The first 4 rows are patterns. Each new row is the sum of 2 different patterns, raised or lowered, with some noise. Before adding, each is slid sideways (what falls off one end comes back at the other) and multiplied by a number that may be negative. Names go in the order of the patterns.
Known rows, each followed by the names of its patterns:
[  7  24 -15  12   1  -6 -23  -7  40 -18  -1   6   2   6  18 -12   3  16
  17   7 -22  11   2 -15   3   9  -2  10 -30   7  -2  -7   3   0  -5  -6
  39] : (2)
[ -1   3  -6   4  18  15  -7  -9   0  -2 -20  -9 -13   9  -9   0   4 -17
  22   2  -7  -4   4  20   6   9  11   1 -19  -6   6  44   4  31 -44   0
 -30] : (3)
[-11   0  -6  12  -8   9 -10   4   5  -4 -16  25  13 -27   4  -8 -44  -4
   2  -5  12  -5  13 -11  17  38  -1   1   1 -23   0  10  19  15  -1  -7
   0] : (1)
[-20 -15  33   0   3   7   7 -13   9  18  26   0 -14 -28  15  20 -18  -8
 -19  -2   4  18  26  13  -4  -1  -9   1  15   2   7   3   9  -4  -7 -39
 -10] : (0)

New rows. What belongs after each?
[ -5  55  26  41   7  14  17  13  -4   9  29  55  26  36  47  -1  27   8
  20  13  25  25 -15  -5  24  33  37 -11  -3  25  15  32  34  20  -2 -39
   4] : (3) (0)
[ 16  14  38  37  29  17   5  44  14   4  18   7  30  16  25  -3   0  26
  35   6  18  30  58  32   1  46  23  -1  14  23  51  35  51 -35   8 -13
  36] : (2) (3)
[-15   9 -71 -17 -37  -6 -21 -39 -39   3   3 -42 -36 -38 -27 -38 -18 -16
  -7 -34 -25 -27 -38   8 -21 -25 -25 -14 -10 -24 -43 -22 -38 -51  -5 -19
  16] : (3) (0)
[ 16  23  10  28  -1  31  26  33  19  19 -29  17  55  -2  17  39  17  17
  34  25  30   1  23  -6 -17  29  16  20  38  22   3  -7 -30   9   5   5
  52] : (1) (0)
[ 39  14  -3  22  19  13  -3   5  -4  21  25  13  11   6   1  19  23  26
  33 -11   7   8  13  18  -7   8   4   6   6  19 -14  -4 -43  -4   7  46
  11] : (3) (0)
[ 18  36  20  15  51  23  39  53  20 -16  16  -6  14  47  30  14   1  32
  10  31  60  50  15  -6 -16  39  49   7  25   4  27  19  48  44  45  18
  20] : (1) (0)
[ 17 -21   1 -25   7  27   5  13   4 -26  -5  -1  11  16  -6  -5  -4  -8
  -8 -15 -21 -19 -12 -23  18  -1  -7 -14  19  -4 -22   9   6 -41 -17 -20
   1] : (1) (0)
[ 59  44 -26  41  25  16  19  32   8  22   5  15  25  42  32   4  39  44
  39  23  25   7  30  13  31  34  32  25  20  30  -6  20   3  41  23  56
  39] : (2) (0)
[ 38   0  18 -18  10 -10 -17 -52 -20  15 -33  13  -2  -4   3  14 -26   1
  19  25  -1 -36 -14   3  -8 -16  -4 -21   1 -32  10   8  -6  -7  -7 -18
 -12] : (2) (0)
[ -1  -2 -11 -16 -17   0  -8   0   0  25  -5   1 -50   5 -32  40   4  44
 -18 -12  30  -8 -11  22  10   8   6  -8  25  -2  22 -22 -23   2  -5  16
  -3] : (3) (1)
[13 14 15 43 22  3  4  5 34 19 17 32 17 15 16  5 13  5  4 12 36 16 22 24
 -7  3  4 39 24 17 11 14 31  0 18 12  0] : (2) (0)
[ 23  47  32  30  30  57  15  40  20  75  30  49 -32  20  30  11  29  25
  32  47  54   9  21  38  38  13   0  23  35   6  28  36   9  54   3  25
  20] : (2) (3)
[ -2   1  -8 -48  -3  -5 -13 -17 -22 -40   0 -32 -26 -26 -40 -19 -17 -11
  -5  22 -16   0 -40  -9 -10 -24 -34 -23  22 -38 -25 -41 -26 -29 -16  -6
 -16] : (2) (0)
[-10 -17  16 -18 -11 -40   8  39  17 -20 -22 -12   0  20  14   3 -23 -34
 -18 -13  -4  -4   3 -26   0 -21  -6 -10  -6 -14  49  15 -12   9 -43 -45
 -13] : (1) (0)
[-26 -14  17  18 -25 -23  25 -21   1  19 -13 -19   6 -15  -5  -1  -8  -2
 -33   1 -28 -43 -14  -3   0  53   3   5  -9 -53  -4  -5 -13  -4   6 -10
 -36] : (1) (0)
[-38  13 -37   3 -14 -28  -9 -56 -32 -37 -25 -14 -24 -28 -13  20  -8  -8
 -32 -12 -26 -17 -64 -32  20 -38 -28 -34 -27 -27 -17 -36  -6  -5 -12 -52
 -49] : (2) (3)
[-47 -24 -27 -20 -45 -38 -20 -47 -48   7 -25  -3 -10 -41 -20 -16 -23 -31
 -44 -11 -25 -40 -10 -13 -22 -24 -50 -20 -32 -22 -39 -28 -27 -31   6 -35
  -9] : (2) (3)
[ 27   7  -8 -14 -21 -42 -29   2  -6 -11 -13  11 -12 -12 -59 -17 -35 -34
  28 -38 -17  -4  -6 -31 -28  -7  -2 -28 -31 -24   2  -6 -74 -28 -63  22
 -13] : (3) (0)
[-52 -10 -32 -17 -23  -1  -1 -18   0 -24 -51 -16 -14 -31 -11 -26   3 -28
  -2  16 -28   3 -12 -35 -17  -4  15   1  -7 -11 -14 -34 -18 -12  27 -15
  15] : (3) (1)
[  4 -23  22 -24 -19  28  -3   2  37  38   4  25 -26  16 -12   4 -36 -40
  35 -17  -2  27   2  -5  -3 -25   3  19  15  17 -20  15 -10  -5  -6  18
  -5] : (2) (1)
[-27 -28 -16 -29 -35 -28 -21 -50 -24 -18 -34 -36 -32 -13 -56 -32 -34 -68
 -37 -33  -4 -13 -16 -29 -29 -14  -1 -47 -34   2 -64 -31 -15 -11 -11 -17
 -45] : (2) (1)
[ 27   4 -32  -1 -17   3  -5  11  24  19  -4 -54  26  14 -18  -7 -18 -18
  12   9   3  -7  -9  18 -16  -2  23  -3  -3   2  -3  24 -10 -26  -1 -17
 -10] : (2) (0)
[ 17  17  38   4  47  15  23  25  23  22  51  42   5  27   4 -22  24  56
  23  57 -13  36  -7  38  60  18  28  37  12  19  26  41  37   8  11  15
  19] : (3) (1)
[ -2 -22  -2  -7 -38   1   7  25  16  10  21 -32  14  27  -6  -5  11 -23
 -13 -13  14  21  20 -16 -16   4   5   9  11  -9  -7 -27  -5   7  -3  -5
  18] : (1) (0)
[ -7   4   7 -38 -32   4  22   3   9 -46 -27 -53 -24  -9 -18  -3  -2 -16
 -19 -23 -17 -21 -23 -14   8   1  -3  -1 -36 -24  -2 -18 -23  -6 -18 -15
 -29] : (3) (0)
[-27  17   5  23 -21   6  11  -7 -19 -21  38 -25 -11  12 -22  -3  16 -15
  -6  -7   3  -7 -36   3  11 -16  -8 -34 -12 -22  -1   0  15 -14  -6  -2
 -16] : (2) (3)
